There are 10 hidden switches. A switch that is on adds its own fixed numbers to the row, and there is some noise. The rows also spread widely along 16 directions, which tell nothing about the answers.
Known rows, each followed by its switches (1 for on, 0 for off):
-75 103 -136 -87 36 -47 -15 4 33 -53 -182 -297 17 66 117 206 50 -103 -43
 35 -98 -3 127 44 104 => 0 0 0 0 1 0 0 0 0 1
34 -120 96 56 -144 -4 -112 -47 -155 -1 -81 156 -155 -43 84 -32 -137 222
 -85 52 121 30 -291 -17 -51 => 1 1 0 0 1 0 0 1 0 0
-24 -56 158 -44 -185 287 -85 -6 -173 -66 -93 21 -98 -149 -120 93 112 231
 275 -52 -168 -197 -136 8 -77 => 0 1 1 0 1 0 0 0 0 1
-14 179 -270 -132 -190 156 -200 -79 -195 -263 -91 47 -52 36 304 -8 -130
 -119 -162 53 -91 85 -112 128 108 => 0 1 1 0 0 0 1 0 0 1
119 -184 -27 -37 150 -191 -166 220 120 -242 -64 126 -30 -131 104 -87 -46
 17 -148 56 -6 2 -441 -97 96 => 1 1 1 1 1 0 1 1 1 1
161 96 -189 150 138 -21 140 -148 -95 114 200 22 176 45 160 95 338 46 63
 263 73 137 224 79 -113 => 0 1 0 0 0 0 0 1 1 0
-61 103 27 -48 223 -122 115 -87 -227 51 -120 -159 -66 247 19 333 241 88
 84 72 -6 -17 91 -123 -26 => 1 1 0 0 0 1 0 1 0 0
172 -141 10 -29 -88 -116 230 182 -147 166 117 -116 138 -118 277 61 -12
 268 173 150 218 122 76 77 7 => 1 0 0 0 1 0 0 1 0 0
135 -200 6 -120 -106 10 124 222 19 -126 -8 34 -55 -150 30 43 -16 162 167
 100 -91 -106 -113 -41 -118 => 1 0 1 0 0 1 0 1 0 0
406 15 -87 -186 279 -127 150 278 -41 168 23 -47 99 198 0 206 -25 69 490
 199 61 -89 69 -37 287 => 0 0 0 1 0 0 0 0 1 0
-24 6 7 -23 14 -120 -129 -41 110 43 -138 -183 5 81 59 72 171 -99 -94 -45
 112 -22 78 78 131 => 1 1 1 0 0 0 1 0 0 1
210 -5 -240 -241 174 -65 -16 98 -42 -293 -55 113 24 -6 97 195 -178 23 90
 123 -233 31 -97 -14 152 => 0 1 0 1 0 0 0 0 1 1
90 -152 -28 -92 131 -157 -41 -10 -44 -69 44 -96 54 191 120 66 -108 67 22
 41 58 90 41 38 51 => 1 1 0 0 0 0 1 0 0 0
36 -80 -172 -192 -225 -347 235 88 193 152 -47 131 -208 -228 43 -11 110
 -21 73 377 -13 -254 -106 41 -100 => 0 1 1 1 0 0 0 1 0 0
-237 -375 81 169 300 238 -79 -232 70 -485 24 -148 -84 193 107 10 166 -99
 20 -68 -207 -57 29 -138 -96 => 0 0 0 0 0 1 0 1 1 0
11 -28 -7 49 -101 -129 -137 -145 203 179 -114 -170 96 83 -22 92 44 25
 -169 58 110 76 167 130 -45 => 0 0 0 0 1 0 1 0 1 0
-58 319 -21 35 -308 193 -61 -17 80 90 -5 -63 105 67 -233 5 105 10 -286 4
 5 119 126 165 -135 => 0 1 1 0 1 0 0 1 0 0
131 -55 -172 16 -226 334 -78 -345 -71 -54 162 -8 -118 -304 20 -92 -1 -4
 -164 -112 -241 -15 251 360 156 => 0 1 0 0 0 0 0 0 1 1
210 -133 -49 18 182 -180 158 16 -50 42 5 -27 -267 -122 -140 40 167 92
 -28 24 -234 -149 2 -117 -111 => 0 0 1 0 1 1 0 0 0 0
245 52 -45 -9 27 212 -309 -24 -10 -69 -42 89 -36 94 -120 -92 -162 -28 64
 45 -52 -35 -164 122 101 => 0 0 0 0 1 1 0 0 0 1
50 166 18 158 155 27 -147 13 -81 89 19 60 -3 -87 -13 -23 55 91 -106 112
 45 -1 -344 5 50 => 1 0 1 0 0 0 0 0 0 1
259 78 12 267 -108 37 -150 -246 -121 302 -108 -21 -241 244 -70 -21 377
 55 0 80 166 -103 174 -47 -132 => 0 1 0 1 1 1 1 1 0 0
-133 -67 160 -17 -260 -16 -227 35 85 17 -178 -60 67 -253 -200 -156 212 7
 -137 -156 27 -93 -187 74 -239 => 1 0 1 0 1 0 0 1 0 1
200 -103 53 175 7 -114 -80 146 245 97 -16 -85 -207 -175 -106 -85 -22 155
 -170 135 -114 -176 -278 -81 -45 => 0 1 1 0 0 1 0 0 1 1
139 -60 -90 -174 -30 50 12 -61 -228 -158 -51 147 -59 -62 -88 5 219 27
 118 -137 -125 -13 85 23 -110 => 1 0 1 1 1 0 0 1 1 1
101 120 -131 -200 -205 -137 127 277 127 -26 -173 104 33 -217 -16 166 -35
 60 -136 29 -68 73 -27 32 -8 => 0 0 1 0 0 0 0 0 1 1
70 348 36 210 2 130 -204 -17 -256 148 -161 -184 -146 262 -40 -97 316
 -119 -224 -200 194 44 9 -55 75 => 1 1 0 0 1 1 0 1 0 1
69 -70 -279 -106 -90 -52 -30 -77 247 -232 -45 71 -79 -52 88 69 78 -171
 -152 182 -125 -30 20 79 -45 => 1 1 0 0 0 1 1 1 1 0
-55 -329 405 200 171 12 -46 -57 -83 -55 33 180 -16 -286 -117 -56 194 218
 -217 -372 113 133 -93 4 40 => 1 1 0 0 0 0 0 1 0 1
-108 132 128 -74 29 165 -219 -11 -310 -30 -144 38 69 110 -52 51 155 28
 213 -29 24 -121 -273 -46 22 => 0 1 1 0 0 0 0 1 0 0
182 -159 80 48 250 -175 -119 -120 183 23 122 192 74 39 -310 -60 62 42
 -215 -53 45 141 8 79 -113 => 1 0 0 0 0 1 1 0 1 0
56 175 -39 175 -262 260 -213 -115 182 -56 -105 35 71 -33 115 -46 43 -118
 -320 -58 223 225 124 241 180 => 0 1 0 0 1 1 0 0 0 1

New rows, each followed by its switches (1 for on, 0 for off):
131 6 99 216 -192 430 -155 -86 -83 -107 -95 67 -130 113 126 1 73 89 65
 -123 132 13 88 31 199 => 0 1 1 1 0 0 0 0 0 1
-216 0 83 -92 34 134 -19 138 46 -238 12 -164 175 161 -27 43 -22 -28 114
 -16 -66 44 -18 22 -70 => 0 0 0 0 0 0 0 0 0 1
-12 -33 -77 35 58 -73 54 -67 -152 206 -89 14 18 -69 488 98 196 -37 287
 286 331 -87 -118 56 275 => 0 0 0 0 0 0 0 1 1 0
166 63 -276 -260 -88 -185 -268 -45 187 -21 -117 -89 83 153 -84 29 -221
 -119 -226 163 -141 17 -15 187 17 => 0 1 1 0 1 0 1 1 1 0
216 -18 -176 61 138 113 -117 38 -207 -143 133 -29 -339 10 92 -345 -83
 -171 -180 -10 -164 -148 -261 -24 191 => 0 1 1 0 0 1 0 1 0 0
236 -124 51 253 178 23 -356 -203 -71 -4 14 153 75 -107 29 20 184 214 11
 143 40 12 -261 5 -81 => 1 1 0 1 1 0 1 1 0 1
152 61 -27 78 166 -99 33 67 182 159 -24 -159 -239 352 -50 7 -110 -76
 -130 61 129 -17 76 -38 348 => 0 1 0 1 1 0 0 0 1 0
64 23 118 135 -275 22 -38 -6 83 258 72 -199 -38 48 6 -101 -125 222 -171
 72 149 43 90 161 41 => 0 1 1 1 0 0 0 0 0 1
-107 -119 113 153 -162 182 118 -204 -16 -125 -22 -106 -256 19 -115 -48
 403 -26 -148 -292 -105 -42 406 5 -202 => 0 1 1 0 0 1 0 0 0 1
-80 -165 3 -151 -48 23 68 -70 -248 -166 177 -30 68 -108 86 -149 87 41 41
 -75 -96 66 59 136 -138 => 0 1 0 0 0 1 0 1 1 1
-227 -53 82 138 -104 -62 -78 -1 193 -6 -183 -262 -115 62 199 82 -84 113
 -218 124 92 -23 -189 -56 -7 => 1 0 1 0 0 0 0 0 1 1
134 -17 -2 -90 218 180 98 96 98 -112 80 -85 -150 -39 -293 151 243 -16
 159 -67 -312 -176 118 32 105 => 1 0 1 0 1 1 1 0 0 1
-216 203 59 157 106 180 -75 53 -28 -259 54 11 185 204 85 86 129 10 -162
 70 61 224 -160 -94 -107 => 0 1 0 0 0 1 1 0 0 0
84 -37 77 128 117 -84 -181 -125 227 75 -8 -26 105 -86 -166 33 298 0 -122
 3 15 -2 42 66 3 => 0 1 0 1 0 1 1 0 1 1
109 11 -229 -149 -174 -109 51 -71 -131 -52 -141 8 -128 -69 134 242 80
 144 145 331 -178 -150 -72 -49 -278 => 1 1 0 0 0 1 0 1 0 0
71 54 -59 243 109 63 -124 -247 -152 85 -1 -132 -5 106 190 -27 325 -49 -1
 4 179 1 67 0 62 => 1 1 0 0 0 0 0 0 1 0
-136 243 -141 -49 -240 7 53 -18 -139 -22 -91 -31 0 135 236 98 51 35 -110
 213 85 136 23 67 -121 => 0 1 1 0 1 0 0 1 0 1
42 -25 14 -42 -30 -113 24 -75 -299 103 29 -39 -119 412 93 -119 45 36 124
 37 233 30 64 -37 -140 => 1 1 0 0 0 0 0 1 1 0
-170 208 -68 -181 -159 16 -82 -93 -258 -13 39 -118 -37 122 -35 -134 -108
 -40 -271 -1 -60 77 -79 156 -50 => 0 1 1 0 1 1 0 1 0 0
62 52 -88 21 95 -229 110 -165 -167 279 51 -185 -45 -71 76 -17 297 -85
 -180 -53 61 32 318 165 95 => 0 1 0 0 0 0 0 1 0 1
17 -290 -26 -121 -134 -79 -96 -23 255 -97 -16 19 -196 -192 -109 -262 -52
 -211 -148 -35 -105 -199 -81 152 40 => 0 1 0 0 0 1 0 1 0 0
88 106 16 14 115 87 15 -36 -98 -27 135 96 -112 93 -216 -44 -35 88 -185
 -89 -102 60 -33 1 95 => 0 1 1 1 0 0 0 0 1 0
-8 145 -23 3 55 -14 -399 -63 326 -24 -129 -354 188 241 -245 -4 43 -130
 -149 102 -35 -82 -91 81 -65 => 1 1 1 0 1 1 0 0 0 0
-32 -106 175 12 172 -167 -15 -11 38 -70 -58 -32 213 -14 -10 125 262 126
 15 -33 153 90 -9 -51 -44 => 1 1 1 1 0 1 0 0 0 0
35 -17 -42 11 -85 101 77 -16 -42 -2 56 147 -91 -289 156 -1 69 27 -14 27
 32 -4 -56 142 217 => 0 1 0 0 0 0 0 0 1 1
98 108 -176 104 -60 -7 98 249 118 -113 -130 28 -193 -163 172 71 179 -102
 -191 10 -11 -11 -119 -131 76 => 1 0 0 0 0 0 1 0 1 1
-105 -103 123 54 71 -84 121 -121 -104 65 -24 46 -179 199 32 58 153 90
 126 63 142 -28 10 -89 -51 => 0 1 0 0 1 0 0 0 1 0
-71 -53 12 189 104 23 215 -244 40 20 23 -54 -218 3 16 38 406 -116 -206
 -125 31 19 384 33 43 => 0 0 1 0 0 1 0 0 0 0
122 86 -169 105 403 56 -168 -68 -9 -231 -128 -123 -271 196 18 119 107
 -162 -199 18 -232 -125 -198 -189 225 => 1 1 1 0 0 1 0 1 1 0
-54 -60 -55 -150 6 -88 9 10 -77 89 -33 -175 -33 -74 85 105 75 33 118 110
 -62 -163 -111 29 53 => 1 0 0 0 0 0 1 1 1 0
-59 226 -44 265 178 -54 71 -114 15 179 -8 -166 279 -129 362 346 297 137
 -184 209 221 217 58 51 234 => 0 1 1 0 0 0 0 0 1 0
258 -139 -53 -42 -135 -38 -118 44 -14 21 -198 -69 -149 -220 -81 -106 218
 -74 -55 -253 -86 -176 41 17 0 => 1 0 1 0 0 0 0 1 1 1
278 127 -147 -143 -162 55 -39 107 -246 -49 -102 49 86 -189 45 9 238 -5
 44 -133 4 68 38 71 -2 => 1 1 0 0 1 1 0 1 1 1
207 -67 -56 249 -45 142 78 45 97 -121 38 59 -261 -269 0 22 257 94 -214
 -67 -154 -27 12 -60 -30 => 1 1 1 0 1 0 1 0 0 1
190 16 1 -55 12 -5 204 -50 -140 155 -108 328 -236 -85 5 368 -101 294 -39
 74 13 127 81 55 208 => 0 0 0 0 1 0 0 1 1 1
82 270 -141 -47 -338 97 -71 -70 -250 179 -213 -99 70 12 53 88 316 -10
 172 -6 63 -47 185 69 -183 => 0 0 0 0 0 0 0 0 1 1
-181 219 -36 84 -68 150 -314 0 7 -135 -149 95 -238 -23 -58 -147 -97 -30
 -303 127 -83 -108 -648 -83 -1 => 1 0 1 1 1 0 0 1 1 1
102 107 95 -15 0 57 4 162 235 215 -17 -138 -24 13 -311 158 169 82 -5 78
 -80 -136 3 35 116 => 0 1 1 0 1 1 1 1 1 0
-9 126 -152 -170 -343 112 -114 152 -129 -178 -95 190 73 -195 119 -155
 164 -185 12 -21 53 -32 -202 62 -14 => 0 1 0 1 0 0 1 1 0 0
158 168 -151 -26 155 -238 -35 79 181 115 24 -137 -11 -67 -185 101 30 -26
 -307 152 -181 0 -67 38 30 => 0 1 0 0 1 1 1 0 0 0
230 -264 -51 85 38 -156 6 -11 186 119 105 81 -251 -78 -92 -305 213 -155
 98 129 3 -260 5 62 -85 => 0 1 0 0 0 0 0 1 0 1
-303 55 211 195 -146 150 -88 -202 88 45 141 -92 53 -175 -332 -60 117 187
 -336 -37 -162 13 -94 95 -332 => 0 1 0 0 0 0 0 0 0 0
-170 17 111 -32 111 16 -181 40 -56 -300 -38 -10 -60 104 -80 -170 -138
 -21 -368 -219 -10 162 -258 -20 34 => 1 0 1 1 1 1 0 0 0 1
100 -13 6 136 -101 67 37 -85 24 54 -39 40 -157 -107 -87 75 158 127 -70
 -7 -22 0 92 31 -124 => 1 0 0 0 1 0 0 0 0 1
-245 -59 -108 -127 -96 38 9 16 90 -228 74 8 -175 7 -72 -291 133 -229 -15
 82 -154 -199 -204 31 -247 => 1 0 1 0 0 0 0 1 1 1
24 16 -69 -10 64 -2 -97 -148 -160 41 118 -140 78 -209 -88 -139 197 -9
 -22 -46 -160 -50 18 146 -75 => 0 0 0 1 1 0 0 0 0 1
24 -87 -133 -120 -87 -257 198 194 81 -51 -73 72 -88 -31 198 -133 86 -196
 -9 60 176 -18 5 -12 4 => 0 0 1 0 0 0 0 0 0 0
-62 -30 -143 -70 -518 88 -66 -57 68 66 69 -84 -358 -150 -23 -278 -130
 -19 -166 188 -191 -230 -129 201 -185 => 0 1 0 0 1 0 1 1 0 1
213 -270 262 -154 324 -33 -172 13 -18 -27 -110 52 11 131 -293 37 23 33
 228 -281 72 -60 -3 34 243 => 1 0 1 0 1 1 0 0 0 0
-9 -10 17 -91 14 -259 0 -129 -35 182 -34 48 56 49 -96 -18 152 -7 -67 35
 168 98 115 160 -145 => 1 0 0 0 1 0 0 1 0 1
-55 46 -52 -29 71 -144 -142 163 35 -19 -56 -266 -106 191 48 -147 -80 -90
 -107 150 13 -132 -351 -86 21 => 1 1 1 0 1 0 0 1 0 0
165 -29 -54 36 -130 177 -40 156 52 -174 -128 -57 -240 32 77 43 -112 -3
 -178 -170 -63 9 -8 -90 294 => 0 1 0 1 1 0 1 0 1 0
138 90 -232 -34 -195 -74 179 166 -94 -69 -59 172 87 -317 299 28 318 -108
 -168 -29 83 176 156 80 -19 => 0 0 1 0 0 0 1 1 0 1
48 -67 47 30 31 75 33 -16 -137 -60 -85 31 -194 59 -109 27 222 45 73 -81
 -118 -92 53 -77 -146 => 0 0 1 0 1 0 0 1 0 1
-256 -242 184 -85 -22 -29 157 -104 -38 -161 -189 185 -434 -207 12 227 36
 208 -16 -58 -110 -204 -267 -163 136 => 1 1 1 1 0 0 0 0 1 0
